There are 8 hidden switches. A switch that is on adds its own fixed numbers to the row, and there is some noise. The rows also spread widely along 9 directions, which tell nothing about the answers.
In the rows, zero is written as 128.
Known rows, each followed by its switches (1 for on, 0 for off):
[119 107 144 107  32 183  85  74 130 109 121 165 123 135 182 124 175 109
 110 107 106  75 200 106 144] => 1 0 1 0 0 1 1 0
[107 144 122  76  79 150 132 143 185  57 167 120 121 138  54 101 162 127
 145 106 183 154  83 100 110] => 0 1 1 0 1 0 1 0
[ 76 130 101 102  94 173 113 103 139 115 135 126 137 142 113 141 124 119
 117 131 145 131  90 131 123] => 1 1 1 0 1 1 0 0
[ 90 128  89 104 172 165 137 134 116  92  86  98 137 141 195 141 110 119
 158 166  79  83  84 151 117] => 0 0 0 0 0 0 0 1
[ 75 120 120 104  86 181 103  93 155  67 138 108 107 145 112 111 123 113
 118 119 123 139 115 116 130] => 0 1 1 1 1 1 0 0
[ 65 122 128  91  65 192 103 103 145 104 129 104 161 147  95 133 118 135
 120 121 133 138 116 100 119] => 1 1 0 0 0 1 0 1
[111 147 101 103  47 133 111  43 129 145 123 203 125 145 144 155 114 112
 111 120 158 130 176 197 142] => 1 1 1 1 0 0 0 0
[147  91  68  96 131 152  89 122  96  94 109 160 136 142 182 134 167 144
 159 144 143  66  91 154 112] => 1 1 0 1 1 0 1 0
[ 81 125  77 101  62 156 105  83 164  75 130 157 128 148 124 156 137 144
 128 101 221 125  75 117 123] => 1 0 1 1 1 0 0 1
[127 134  88 110  84 136 123  95 116 133  82 144  97 134 126 105 112 152
 113 157 186 135 149 163  88] => 1 1 1 0 0 1 0 0
[ 79 149 102 124 131 165 128  70 105 107 106 111  99 122 126 127  97 127
  99 139 131 125 130 146  91] => 1 0 1 0 0 1 0 0
[117 119 100 114 126 174 106 112  93 136 105 123 119 128 162 111 162 142
 117 169 118  82 119 128 113] => 1 0 1 0 1 1 0 0
[ 81 141  97  89  75 153 127 100 165  75 155 153 139 137 144 192 114  98
 126 100 161 103  86 109 144] => 1 0 0 0 0 1 0 0
[ 86 167  69  88  71 109 134 113 152 158 137 201 166 143 152 189 126 115
 134 144 193 117  88 191 145] => 0 0 1 0 0 1 0 0
[ 83 129 114 101  89 172 125  77 144  92 110 139 129 143 144 128 112  92
 135 115 104 125 142 165 133] => 1 1 1 0 0 1 0 1
[108 141 136 103 102 161 133 100 131  95  97  99  87 139 102  95 105 150
 112 155 123 137 155 114  98] => 1 0 0 1 0 0 0 0
[130 153  97  82 130 133 135 117 124  84 172 154 141 118  92 133 191 137
 152 110 194  98  69 129  95] => 1 0 1 0 0 0 1 0
[ 86 153  80 116 170 151 135  92 105  79 124 106 117 115 104 121 113 148
 125 129 180 120  68 149  61] => 1 0 1 0 0 1 0 0
[ 69 118 103  92  77 176 107 128 153 120 118 139 169 158 165 154 142 126
 134 129 145 103  95 120 126] => 1 0 1 0 0 1 0 0
[124 150  72 126  93 126 109  17 126  45 158 175  75 110 133 179  99 131
  99  75 219  96 126 129 105] => 1 0 0 1 0 0 0 0
[130 117 111 102 120 132 106 113 119  75  99 144 162 131 126  64 183 182
 178 124 185 113 121 163  46] => 0 0 1 1 0 0 1 0
[128 136  95 113  91 163  91 116 101 146 127 137 118 124 170 141 166 154
 102 162 154  58 127 102 121] => 0 0 1 0 0 0 0 0
[114 122 135  70 138 166 136 175 132 115 122 106 160 150  95  76 183 132
 171 166  98 131  82 145 107] => 1 1 1 0 1 0 1 0
[ 87 158 119  78  87 149 132 113 141 142 138 136 141 153  68 119 130 135
 126 150 145 160 109 155 120] => 1 1 1 1 0 0 0 0

New rows, each followed by its switches (1 for on, 0 for off):
[100 130  72 129 120 160  90  80  92 120 103 127 123 121 152 126 110 154
 107 147 170 103 123 155  84] => 0 1 1 0 0 1 0 0
[ 95 106 126  87  93 183 104 140 134  98 108 114 167 142 142 115 158 145
 144 136 126  97 109  99 103] => 1 0 0 0 0 1 1 0
[122 107  82 107 160 180  86 106  57 140 101 112 152 135 139  97 174 184
 148 171 135  80  91 151  78] => 1 1 1 1 0 0 0 1
[ 86 104 116 119  51 173  91  95 134 126  65 132 157 149 158 101 130 177
 117 129 183 121 158 128  69] => 1 0 1 0 0 1 0 0
[ 84 115 112 102 132 181 111 131 118  97 102  95 149 141 146 108 148 154
 138 142 137  97  92 113  85] => 1 0 1 0 0 1 0 0
[133 146 138  92  97 142 161 140 156 108  81 138  99 146 131  79 143 120
 140 159 112 140 149 156 114] => 1 0 1 0 1 0 0 0
[ 75 119  61 128 130 167  91  72 125  36 145 133 130 109 186 170 120 115
 126  80 170  68  77 126 105] => 0 0 1 0 0 1 1 0
[ 60 114 179  97  44 203  82  53 149  79 155 139 163 139 111 105 170 110
 122  70  95 123 174  95 130] => 1 0 1 1 0 1 1 0
[112 160 129  84  49 138 121  83 161 115 183 189 130 141 138 164 167  89
 127 103 130  97 134 125 178] => 0 0 1 1 0 0 0 0
[ 86 129 139 129  55 193  96  51 121 110  99 113 110 129 118 109 121 154
  89 116 152 123 182 102  95] => 1 0 1 0 0 0 0 1
[113 143  76 118 174 144 134 105  85 127  94 123 121 124 155 128 122 150
 128 167 145  94 100 174  75] => 1 0 1 0 0 0 0 0
[107 133 108  96 131 141 135 125 133  82 104 135 149 134 132 104 150 142
 159 127 161 118  92 151  76] => 1 0 1 0 0 1 0 0
[ 90 141  98 104  78 157 106  89 136  93 127 126 130 128 114 142  91 144
 111 120 182 129 120 125 100] => 0 1 0 0 0 1 0 0
[127 117 114  67  81 132 111 119 149  77 156 184 171 143 104 112 201 125
 179  92 169 117  99 155 115] => 1 1 1 1 0 1 1 0
[142 134 133  59  20 148 137 180 175 145 111 144 123 167 114 123 147 137
 138 167 150 131 142  95 150] => 1 1 0 0 0 0 0 0
[108 122  95 110  62 149 105  87 154  65 119 156 131 132 142 136 143 150
 128  87 221 107 118 110  89] => 1 0 1 0 0 1 0 0
[117 117  92  99 140 153 117 135  84 145  73 122 134 144 163 113 137 168
 137 198 122  92 108 153  95] => 1 0 0 1 0 1 0 0
[ 68 109  89 109 124 173  93  86 127  75 119 115 155 144 128 111 135 137
 147 120 147 127  77 153 104] => 0 1 1 1 1 1 0 1
[ 94 154 115  89  84 153 143 120 155  95 133 120 102 138 106 146 112 124
 109 139 154 125 110  95 129] => 1 0 0 0 0 1 0 0
[ 61 143 122  85  57 162 123 122 159 142 118 120 135 160  82 119 128 154
 112 157 170 158 112 113 120] => 1 0 1 1 0 1 0 0
[119 167 119 104 119 141 133 104  92 164 119 126 122 119  83  97 151 164
 112 172 157 128 133 152  71] => 1 0 1 0 0 0 0 0
[ 97 112 106 116 115 169 103  60 119  78  99 148 128 136 165 109 148 118
 144 115 114 106 127 160 120] => 1 0 1 1 1 1 0 1
[ 93 128 112 112  72 180  82  62 117 132 150 146 156 128 131 138 153 127
 117 119 137 103 127 138 133] => 0 1 1 0 1 0 0 1
[130 136 145  89  68 154 113 160 135 129 103 100 139 136  74  46 186 201
 135 169 190 131 130  85  61] => 0 0 1 0 0 1 0 0
[ 88 142  94 109 130 169 119  95 106 104 136 118 116 125 144 166 116 121
 108 139 123  90  95 117 123] => 1 0 0 0 0 1 0 0
[120 167 120  84 102 142 148 134 119 177 118 134 127 137 127 113 159 126
 135 196 103 117 129 159 141] => 0 0 1 0 0 0 0 1
[ 64 131 162  85  81 172 108  94 155  78 147 108 180 146  67  79 152 136
 147  96 124 162 122 129  94] => 0 1 1 1 0 1 0 0
[ 90 127 100 100 101 166 101  82 126  95 158 158 169 130 156 165 166 117
 132  93 151  78  91 128 123] => 1 0 1 0 0 1 0 0
[ 87 127 118 118  89 172  98 107 122 108  99  96 140 130 114  89 137 182
 113 142 181 125 128 103  64] => 0 0 1 0 0 1 0 0
[ 78 149 113 109  85 157 114  97 132 123 116 120 144 133 113 113 126 155
 116 141 171 129 126 134  88] => 0 0 1 0 0 1 0 0
[ 58  95  96 107 115 198  94 133 125 114  72 101 178 158 175 123 135 162
 144 150 139  98  81 124  93] => 1 0 1 0 0 1 0 1
[111 162 110  90 145 132 161 111 135 104 130 150 127 131 131 146 121  95
 145 143 103 121  98 178 131] => 1 0 0 0 1 0 0 0
[131 129 113  72 140 154 137 156 136  65 143 116 108 141 139 123 171 117
 156 149  96  80  73  88 143] => 1 0 0 1 0 1 0 0
[ 94 135 113  90  44 159 117 113 175 100 139 150 139 153 148 159 121 103
 130 108 150 119 127 123 151] => 0 1 1 0 0 0 0 0
[ 77 127  98  98  86 179 130 122 158  92 112 114  99 154 146 142 112 113
 126 137 132 117 107 108 143] => 1 0 1 0 0 0 1 1
[ 55 126 151  83  44 194 114 102 198  67 174 138 151 155 128 162 147  67
 128  72  98 122 108  93 175] => 1 0 1 0 1 0 1 0
[101 134 115  78  50 143 112 102 157 113 144 174 155 154 133 156 132 105
 145 124 128 125 142 158 154] => 0 1 0 1 0 0 1 0
[106 125 122 103  57 174 104 125 139 129 103 116 121 147 113 103 154 176
 108 151 187 126 133  90  96] => 1 0 1 0 1 0 0 0
[ 96 101  43 111 107 197  69  96 105  96 155 125  99 143 159 175 148 135
 106 138 167  68  43  84 156] => 1 1 1 1 1 1 0 1
[ 80 144 116 120  61 161 109  95 143 134 108 120 119 136 107 117 114 164
  95 147 184 144 142 126  99] => 0 0 1 0 1 0 0 0
[120 115 105  98 101 180  98 122 120  87 142 121 139 130 127 141 153 147
 127 129 156  88  87  92 116] => 1 1 0 0 1 0 0 0
[143 156 132  69 102 137 135 134 144 102 165 150 136 127 107 107 188  98
 158 129 116 106 109 133 139] => 0 1 1 0 0 1 0 0
[100 137  59  88 148 148 124 149 116 121 144 120 152 138 102 162 125 156
 138 162 190 115  21 140 100] => 1 1 0 0 1 0 0 0
[113 136  87 102 128 145 131 117 104 141  98 140 106 150 160 131 133 137
 126 178 124  96 115 156 118] => 1 0 1 1 0 0 0 0
[ 71 108 141 116  66 184  93  25 152  27 112 134 132 133 146 125 110 118
 126  56 129 118 165 115 109] => 1 0 0 1 0 1 0 1
[ 96 103  66 112 125 148 108 132 134  97  56 133 167 154 197 123 105 155
 167 137 173 103  94 182  72] => 0 1 1 0 0 0 0 0
[142 136 104  95  97 153 129 139 141  85 130 136  96 135 146 128 170 128
 133 133 156  80 105  87 126] => 1 0 1 0 0 0 0 0
[105 121  97 110 117 167 104  84 120  82 133 142 149 127 148 135 146 116
 139  99 138  91 110 146 104] => 1 1 1 0 0 1 0 0
[116 156 130  99  91 154 133  80 137 104 153 158 112 127 142 149 149  89
 119 110 101  94 146 131 150] => 1 0 1 0 0 0 0 0
[ 85 148 163  94 136 192 123  99 103 120 156  94 145 120  91  95 176 119
 120 143  63 109 119 110 111] => 1 0 1 0 0 1 0 0
[ 97 121 131  69  43 166 107 173 169 156 127 144 190 171 126 124 179 134
 151 158 135 127 102 123 146] => 0 1 1 0 1 0 0 0
[172 147  58  85 168 126 136 167  84 114 132 124 104 118 107 121 163 165
 141 189 185  83  49 123  91] => 1 1 0 0 0 1 0 0
[138 109 117 109  91 158  92  86 112  92  94 149 156 127 181 103 154 132
 153 121 115  82 159 152 107] => 0 1 0 0 0 1 0 1
[112 119 102 112 102 159 117 113 124 103  57 128 137 142 198 124 110 144
 146 150 122  93 145 147 108] => 0 0 0 0 0 0 0 1
[ 77 129 118 106  37 172  99  56 139 118 113 160 152 141 148 160 114 126
 107 107 151 114 160 127 132] => 1 0 0 0 0 1 0 1
[102 152 122  98  65 165 126  95 130 155 110 139 122 141 112 132 125 143
 106 166 137 133 144 133 130] => 1 0 0 0 1 0 0 1
[127 122 124  89  94 163 110 141 150  85 136 128 136 139 129 101 176 129
 148 122 139 104 110 113 121] => 0 1 1 0 1 0 0 0
[ 87 113  64 140 114 160 116  92 147  24  73 107  92 137 169 134  83 163
 124  96 224 115 101 116  58] => 1 0 1 0 0 0 0 0
[ 79 108  47  97 127 177  76 110 106 112 149 146 152 143 188 181 152 114
 145 138 130  60  46 140 158] => 0 1 1 1 0 1 1 1
[ 87 121 103  84  83 189 103 141 139 126 143 129 137 152 174 168 160 116
 120 146 110  65  89  81 163] => 1 0 1 0 0 1 0 0
[121 137 128  80  81 157 132 151 160  93 125 114 114 144 118  96 150 121
 139 142 123 124 129 106 130] => 0 1 1 0 0 1 0 0
[171 117 110  84  87 151 114 160 143  85 129 140 103 135 145  85 202 126
 155 141 137  88 122 109 133] => 0 1 1 0 1 0 1 0
[ 97 136 103  77  86 144 131 119 174  50 153 148 124 148 130 165 133 106
 146  98 157 111  74  98 148] => 1 0 0 1 0 1 0 0
[ 46 150 101  99  82 150 118 116 155 143 121 135 198 148  98 162  97 153
 129 143 187 156  81 160  96] => 0 0 0 0 1 0 0 0
[ 69 159 142  78 104 158 138 107 142 127 152 137 164 139  82 121 151 107
 134 132 107 142 111 152 117] => 1 0 1 0 0 1 1 0
[100 133 108  84  73 157 125 117 152 125 124 155 146 152 139 142 136 105
 137 128 130 120 118 146 142] => 1 1 1 0 0 1 0 0
[ 78  92 122 104  40 161 111  94 180  52  62 150 151 169 190 128  96 128
 150  92 145 126 160 143 112] => 1 0 0 1 0 1 0 0
[140 146 108 104 107 161 119 118 111 107 130 116  88 124 130 135 142 144
 106 153 145  85 124  81 117] => 1 0 0 0 0 0 0 0
[ 89 132  86 107 110 146 102  85 131  80 135 153 143 138 162 158 139 135
 141 107 169  91  89 142 114] => 0 0 1 1 0 0 0 0
[105 163 104 102 110 143 134 102 138  93 151 133 113 118 116 134 140 120
 123 129 162 108 101 124 117] => 0 0 1 0 0 1 0 0
[107 120  42 113 113 136 106  93 105 114 102 175 109 141 194 160 124 134
 129 147 181  85 102 168 119] => 1 0 1 1 0 1 1 0
[ 44 149 136  83  93 187 106 116 142 130 179 101 153 145  84 140 149 125
 110 143 116 123  73  87 149] => 0 0 1 1 0 1 0 0
[ 61  97  98  91  77 181  86  96 145  94 144 158 172 155 168 162 165 112
 140 104 138  96  81 127 149] => 1 0 1 1 1 1 1 0
[ 85 107  84  99  73 164 104 125 139 120  94 137 125 162 169 144 133 154
 123 151 172 104 102 115 124] => 1 0 1 1 0 1 0 0
[116 147 120  91  97 163 124  93 126  97 159 119  68 128  81 107 144 120
 101 143 124 124 126 103 136] => 1 1 1 1 0 1 0 0
[138 114 109  96  51 160 107 127 156  89 117 143 111 145 142 123 154 140
 127 116 174 100 137  95 124] => 1 1 1 0 0 0 0 0
[ 94 147  90 121 131 162 132  78 117  83 120 113  69 121 142 137  94 116
  94 137 134 111 125 127 111] => 1 0 1 0 0 1 0 0
[ 82  85 118 137 166 201  76  73  79  65  75  94 175 124 195  83 156 162
 145 107 101  65 126 138  47] => 1 0 1 0 0 1 0 0
[121 177 120  86 116 119 142  86 132  93 187 173 151 107 113 157 160  95
 146 106 138  96 102 156 135] => 0 0 0 0 0 1 0 0
[121 133  80 119 136 160 108  93  86 136  96 130 136 121 135 134 139 176
 120 165 171  94 100 147  81] => 1 0 0 0 1 0 0 1
[149 116 135 101  90 166 110 134 117 109  93 124 112 134 184  93 165 130
 129 168  88  77 159 107 132] => 0 0 0 0 1 1 0 0
[138 110 102 106  82 156 114 113 114 121  54 143 116 143 200 116 131 147
 136 164 129  85 161 136 115] => 1 0 0 0 0 1 0 1
[ 69 122 107 126 120 187 103  66 117  81 124 116 134 124 161 145 118 118
 113 107 117  92 120 127 105] => 1 0 1 0 0 1 0 0
